Each new row is followed by what is left after taking away its nearest point in the smallest flat space through zero that holds the last named rows.
In the rows, 128 means zero.

j510 (7 x 13):
[[144 165 149  95 121  87 200 126 175 114 160 122  91]
 [171 133 147 147 151 117 167 137 162 107  98 109 202]
 [119 142 105 159 107  87 110 117 192 117 161 116  96]
 [ 50 100 132 115 120 165 156 133 159 119  81 139 150]
 [120 157  87  97 148 109 116  62 119 102 190  94  90]
 [156 161 130 155 150 138 119 108 125 123 158  89 152]
 [106 148 109 110 120  84 122 109 180 136 115 123 126]]
New rows:
[139 182 131  85 153 140 156  67  55  95 123 110 124]
[127 153 133 146 112 124 131 112 112 104 101 135 118]
[131 117 134 113 123 145 145 101 109 162 135  91 129]
[136 100 127 128 112 128 140 113 129 154 129 102 126]
[133 132 124 136 122 137 129 116 123 113 202 129 135]
[123 125 128 119 116 126 127 129 130 134 157 147 155]
[131  86 126 202 156 128  88 156 134 110 134  54  94]
[121 105 141 130 161 112 125 151 125 133 103  68  93]
[ 86 105 115 122 119 133 133  96 133 156 109 132 130]
[130 112 127 139 123 125 143 107 126 150 130 127 129]
[ 64 140 128 154 131 135 158 133 125 140 119 148 170]
[105 140 117 150 133 105 147 129 107 134 144 152 147]

j606 (7 x 13):
[[135 142 122 137  91 117 140 226 136 142 103 126  76]
 [ 87  93 136 106 145 133 131 134 165 168 139 151 120]
 [ 77 126 122 102 122 101 212 177 188 141 140  95  79]
 [126 123 127 112 133 194 123 161 205 131  93  95  84]
 [110  84 111  72 142 180 127 163 150 140 136 107  80]
 [123  90 161 109 156 147 138 139 149 105 163  87 131]
 [ 72 122 123  62  74 161 177 184 132 124  56 163  89]]
New rows:
[121 126 176 150 160 130 177 171 152  95  70  90  90]
[125 116 139 145 175 120 140 123 106 128  93 127 102]
[142 113 128 123 175 106 174 102 153 219 134 140  83]
[170 120 159 123 152 130 165 113 111 160 105 132 107]
[112 142  78 155 125 153 118 131 135 112 112 128 145]
[103 122  97 150 131 140 125 145 130 112 133 128 151]
[176 187 105 130 118 157  94 109  91 159 121 132 117]
[136 157 150 113 127 143 135 127 120 152 141 126 129]

j518 (7 x 13):
[[122 128  96 121 101  85 135 121 160 173 184  86 115]
 [114 140 151 121  97  94 122 163 120 177 151 159 101]
 [213 104 134  95  54  93 115 152 167 182 153 158 111]
 [108 138 136 158 120 133 130 173 157 139 179 160  77]
 [133  78 119  76  90 118  37 114 156 189 188 168 157]
 [ 92  80 176 129  83 113 161 107 178 175 210  96 167]
 [135 155 155 157 103  88 170 138 156 149 129 159 157]]
New rows:
[152 156  88  85 133 175 152  79  96 116  90 148  84]
[121 149 114 100 116 161 163  78 126 143 134 161 107]
[112 110 178 167 172 166 131 167 157  94 127  99  92]
[132 124 151 136 152 113 104 146 151 135 112 106 128]
[135  78 160  97 110 134  84 142 164 141 159 177 179]
[126 123 128 116 137 118 128 149 134 119 128 124 137]
[ 79 141 121  82 128  86 106 145 166  80  96 179 112]
[ 90 118 131  75 116  92 133 133 173  78 104 138 111]
[174  96  88 159 161 120  94 142 116 109 111 172 164]
[140  89 115 158 146 107 130 150 103 131 136 129 141]
[115 152 152 121 118 166 101  95 110 161 155  96 179]
[146 174 140 137 117 166 114 123 117 148 143 110 140]

j966 (7 x 13):
[[ 92 115 150 199 134 144 143 122 155 111 146 129  70]
 [118  73 123 166 182 104  98 148  72  59 156 100  83]
 [138 119 102 111 153 105 110 162 156 115  66  83 114]
 [112  61  93 152 109  89 123 119 136 134 116 163  55]
 [113  76 116 181 116 149  68 160  69 122 106  90  82]
 [ 75 120  89 139  82 100  68 141  37 121 134  85  84]
 [137  76 110 217  94 120  51 133  52 141  88 123 132]]
New rows:
[128 126 133 146 107 160 156 129 101 157 160  96 127]
[141 118 117 139 125 121 159 127 121 146 138 100 131]
[121 133 140  92  83 113 103 143 120  97  97  84  83]
[147 127 164 116  96 121 122 119 129  98 117 126 116]
[ 83  83 136 151 150 152  99  92  84 116 157 145 155]
[ 82 106 123 118 148 142 113 102 136 129 118 129 152]

j720 (7 x 13):
[[180  73  92 132 120 196 108 151 193  98 159 163 125]
 [197 149 128 158 143 173  48 183 167 182 145 211 169]
 [148 103 101 170 155 148  70 102 142 146 159  92 196]
 [170 100 138 139  85 160  46 187 151 114 137 164 153]
 [163 138  60 169  73 168  90 122 115 117 161 135  99]
 [229  98  75 139 103 176  52 196 103 159 181 167 130]
 [155 109  68 210 172 143  79 168 115 144 156 122 156]]
New rows:
[127 139 140  97 172 109  98 101 103  90 162  80  43]
[134 149 155 112 180 122  70 116 135  99 156 110  66]
[188 151 205 173 126 134  91 153 177 144 127 151 116]
[173 130 176 163 131 118 133 122 142 129 138  99  93]
[164 107  78 128 145 104 112 149 138 145 101 112  89]
[146 123 106 119 131 100 106 124 156 143  88 111 104]
[166 123 111 145 191 140 133 193 127 166 107 128 125]
[141 135 126 127 128 142 127 137 136 136 100 102 121]
[106 115 187 120 137 107 153 168 123 118 104 202 165]
[121 114 129 138 118 127 148 116 104 118 139 164 157]
[141 165 125 135  85 130 101 104 153 162  94 141 172]
[138 123 107 128 111 120 142 133 136 140  97 125 145]

j559 (7 x 13):
[[160 161  64 135 129 158 126 102 132  95  52  60 226]
 [195 109 116 207  71 179  90 131 113 106 111  90 165]
 [174 181  69 108 102 161  85  85 150  86 111 119 217]
 [119  82  87 215  61 139 107 140 149 124  64 149 109]
 [164 151  70 197  85 120 115  89 112  99 162  80 147]
 [161 158  79 192  86 149  86 145  86 148  84 154 137]
 [ 98 180  90 234  67 153  74 159 152 143 115 172 126]]
New rows:
[107 114 124 108  89 148  95 121 165 162 122 142 130]
[118 121 123 113 109 135 116 118 131 168 132 107 128]
[190 193 148  94 135 110 120 123 183 147 117 101 133]
[179 159 144 125 119  96 129 130 178 155 105 108  98]
[149 146 140 140 127 149 137 140 105 118  93 148  56]
[142 158 136 127 131 150 141 120 134  95 109 125  82]

j268 (7 x 13):
[[165  92 200 217  83 102  90 150 148  93 121 135 122]
 [193 119 110 140 139 177  99 136  64 141 169 131  95]
 [126 139  87 149 101 124 123 103 215 102  91 148 119]
 [117 145 168 142 138 162 130 152 114 100 135  95  93]
 [163  92 122 116 119  49 109 158 155 170 116 210 100]
 [192 152 138 174 142 109 126 210  63 131 139 171  97]
 [137 127 150 137 145 135 152 133  97 133  85 176  85]]
New rows:
[123 126 162 157 115 112 209 164 212 174 145 172 156]
[141 120 151 150 125 170 196 141 174 176 172 147 142]
[136 131 122 169 122 100 124 146 120  96 131 147  62]
[111 122 111 140 125 102 132 112 110 111 141 124 107]
[146 110 114 178 107 138 165 110 199  91 136 138 168]
[140 106 133 132 141 142 173 135 150 121 156 140 136]
[116 116 166  73 138 132  77 204  95  95  92 189 132]
[116 120 130  83 122 160  69 163 115  81  97 163 165]
[168 197  98  97 149 150 108 114 143 120 117 196  98]
[142 169 158 105 135 131 100 108 133 115 135 154 143]

j594 (7 x 13):
[[107 118 120 143 181 145 135 127 167 144 142 128 156]
 [115 106 163 130 128 114 123 141 191  89 136 104 157]
 [101 116 169 151 110  97 157 102  97 100 165 135 125]
 [210  90 108 127 162 100 139 131 153  98 127  82  88]
 [180 106  96  96 108 133  87 136 163 128  67 109 114]
 [139 108  96 146  88  73 138 118 140 182 140 108  96]
 [130  95 138  96 124 137 121 104 126  92 115  58 127]]
New rows:
[142 180 113 101 125 185 111 113 106 113 184  84 196]
[169 143 106 132 104 139 111  95 129 121 172 128 178]
[121 134 172 135 219  88 137 151 171 112 112 115 147]
[115 143 154 119 161  85 124 131 119 143  88 121 124]
[ 76 160 142 136 147 149 142 155  88 122 152 115 127]
[113 121 125 139 133 127 124 143 123 123 118 125 115]
[134  97  81  65 114  65 162  93 106 120 145 147  95]
[111 125  95  57 135  98 149 126 136 112 144 156 132]
[182 156  71 103 136 115 148 146 195 110 145 102 182]
[149 149  87 109 110 118 155 101 133 108 143 134 179]

j318 (7 x 13):
[[187 102 141 172  50 142 142 132 130 167 110 153 110]
 [140 111 157  86  68  97 133 201 175 195 123 125  69]
 [ 97  82 176 126  30 131 145 170 116 168 109 138 109]
 [164 105 177 104 125 168  83 135 103 165 127 101 116]
 [178  69 142 131 130 163 141 106 151 171 160 148  92]
 [117  86 116 129  94 146 117 143 188 150 103 148 144]
 [155  80  82 113  34 144 108 105 153 161 100 139  90]]
New rows:
[151 139 163 150 170 146 170 100 106  90  56 122 149]
[139 120 148 108 147 132 168 112 134 112  60 119 112]
[150 117  93 159 108 165 171 167 165 155 154 136 109]
[123 138  98 137 124 169 142 159 123 131 146 107 124]
[123 126 132 106 139 116 136  57 168 160 192 131 175]
[127 151 147 112 101 102 126  82 145 163 167 119 177]
[101 154 156 134 136  72 132 135  94 134 184 127 126]
[122 128 129 139 119 103 100 118 128 144 160 134 143]

j723 (7 x 13):
[[154 120 133  58 115 155 110 168 127 137 133 134  92]
 [ 88 100  62  69 164 137 131 165 159 151 131 109 161]
 [147 150 142  79 103 231 120 140 171 103 131  95  81]
 [221 102  98  93 135 151 123  74  89 159 108 169 182]
 [157 126 106 140 110 111 144 121  83 128 179 141 135]
 [196  68  77  91  98 122 100 140 148 127 118  73 127]
 [198 158 111  65 163 180 120 150 129 197 171 118 186]]
New rows:
[116 165 129 135 130  84 141 114 119 128 121 136  86]
[134 159 108 116 135 109 139 109 133 135 119 122 103]
[133 109 152 112 127  70  63 104 119 121 119 100 119]
[112 133 136 104 137 118  88  93 116 116 148 112 130]
[ 72  72 158 145 121  86 100 128 202 194 111 127 202]
[105  86 160 129  75 138 118 116 163 161 160 151 156]
[114 127 108 174 123 133 138 154 199  90 132 198 144]
[154 125 114 157 117 129 124 166 191 107 139 194 143]

j11 (7 x 13):
[[ 77 102 166 155 157 150  46 114 180 170  93  67 186]
 [171 131 145 109  69 153  72  55 147 187 143  84 132]
 [ 73 129 103  99  97  88 105 143 162 140 148  56 156]
 [ 79 150 132 128 109  84  79  58 165 151 166  62 139]
 [ 83 158 150  97 160 102  84 150 116 118 184 111 126]
 [ 47 144 100 105  64 133  61  86 189 168 121  97 128]
 [ 55 140 127 129  84 115 105  73 133 168 157  22 123]]
New rows:
[162 122 150 151 146 122 134 127 120  83 104 122 106]
[137 129 138 128 120 125 113 132 133  95 109 111 104]
[179 128  96 164 127 126 104 154 159 169 112 169 174]
[133 149 102 165 128 123 121 146 118 167 145 139 140]
[142 100  82 173 151 149 157 141 118 112 115 110 146]
[134 126  88 143 140 148 114 126 123 120 146 122 133]
[155  85 102 152 118  76  99  95 106 159 171  93 172]
[122  92  94 149 124 114 103 126  91 148 147 148 142]
[153 165  87  99 139  79  87 179  77  78 102  83 138]
[148 164  94 133 131 111  82 126  85  95  72 102 121]

j638 (7 x 13):
[[175 145 147 168 163 169  73 129  79 118  59  98 131]
 [156 132 149 129 138 205 158 126 131 124 110 115 162]
 [163 165  60 156 221 171  98  45 100 121  95 130 194]
 [180 183  86 189 192 158  87  72 158 113  49 137 173]
 [153 157 145 118 154 177 148 140 126 105  48  59 156]
 [115 156 150 120 149 191 126  81 140  99  55  87 124]
 [175 189 172 103 140 150 102  88 135  54  46 178 154]]
New rows:
[146 103 113 143 133 148 202 195 199 123 103 101 145]
[126  99 117 130 149 132 137 140 132 106 118 140 115]
[161  96 159 154 118 127 156 139 187 163 167 154  53]
[167 121 138 116 164 119 149 116 138 135 135 126  84]
[ 96 121 136 127 104  75 124 171 111 112 110 118 133]
[102 120 129 144 120 127 129 134 120 119 118 135 151]
[132 109 130 153 111 140 124 121 134  88 134 101 130]
[133 111 122 145 113 126 125 120 130  85 142 110 136]
[ 85 144 116 127  77  85 123 189 115 145  89 147 109]
[ 93 145 105 130 105 142 133 148 105 147  98 156 139]

j751 (7 x 13):
[[118 166 105 136 162 111 206 131 175 120  63 115  68]
 [ 91 151 124 168 101  86 150  68 234 103 101  60  90]
 [118 133 168 149 174  65 136 107 185 190  95  68  80]
 [104 120 151 151 140  93 134  87 183 113  46 109  30]
 [108 132  87 130 185  57 155 125 186 171 108  54  92]
 [120 166  93 163 169  77 180 107 190 117 103  62  77]
 [146 112  94  95 114 122 129 143 187 153  79  82  61]]
New rows:
[149 161 146 133 109 124 157 117 147 122 127  99 165]
[140 127 133 117 126 117 131 122 120 119 110 118 144]
[202 123 128  57 110 116 154 120 141 130 134 148 130]
[171 120 137  83 128  88 148  91 137 113 139 150 135]
[ 97 122 126 145 173 102 125 188 123 138 134 118 155]
[113 124 138 149 131 129 115 177 139 112 121 120 134]
[148  90 159 104  98 138  73 127 129 123 168 113 126]
[126 121 141 112 135 126 135 133 135 114 144 126 121]
[111 135 121 128 121  74  96 129 137 202  94 148 131]
[137 160 104 148 105 101 107 127 122 151 111 153 130]

j876 (7 x 13):
[[120 113 121 156 108 170 111  90 126 126 189 130 113]
 [113 130 104 130 143 121  67 140  99 137 139 143 157]
 [160  99 108 120 125 142  87 164 103  95 117  23 124]
 [107  38 125  86 134  92 101 123 135 155 144 158 149]
 [ 94 140 110 122 151 147 121 132 126  88 136 166 117]
 [138 115 101 116  58  82 119 116 139 100 123 143 102]
 [103 110 119 151 130 123 115 106 102  84 181  89 168]]
New rows:
[161 161 144 100 177 163 170 166 121 160  82 126  80]
[137 131 121 117 135 120 140 127 103 133 140 129 115]
[129 124 177 144  97 141 157 179 135 143 146 102 103]
[107 127 159 139 105 124 131 183 123 131 151 131 119]
[ 95 114 114  77 156 111 148 163 141 175 168  97 111]
[ 99 155 102 100 129 108 145 153 135 159 172 103 105]
[136  83 155 110 170 164 112 147 174  88 113 111 159]
[148 125 147 137 124 142 104 126 171 105 118 138 159]
[153 133 132  78 179 118 115 172 113 146 162 178 148]
[172 141 133  99 136 120 138 151 119 120 176 141 129]
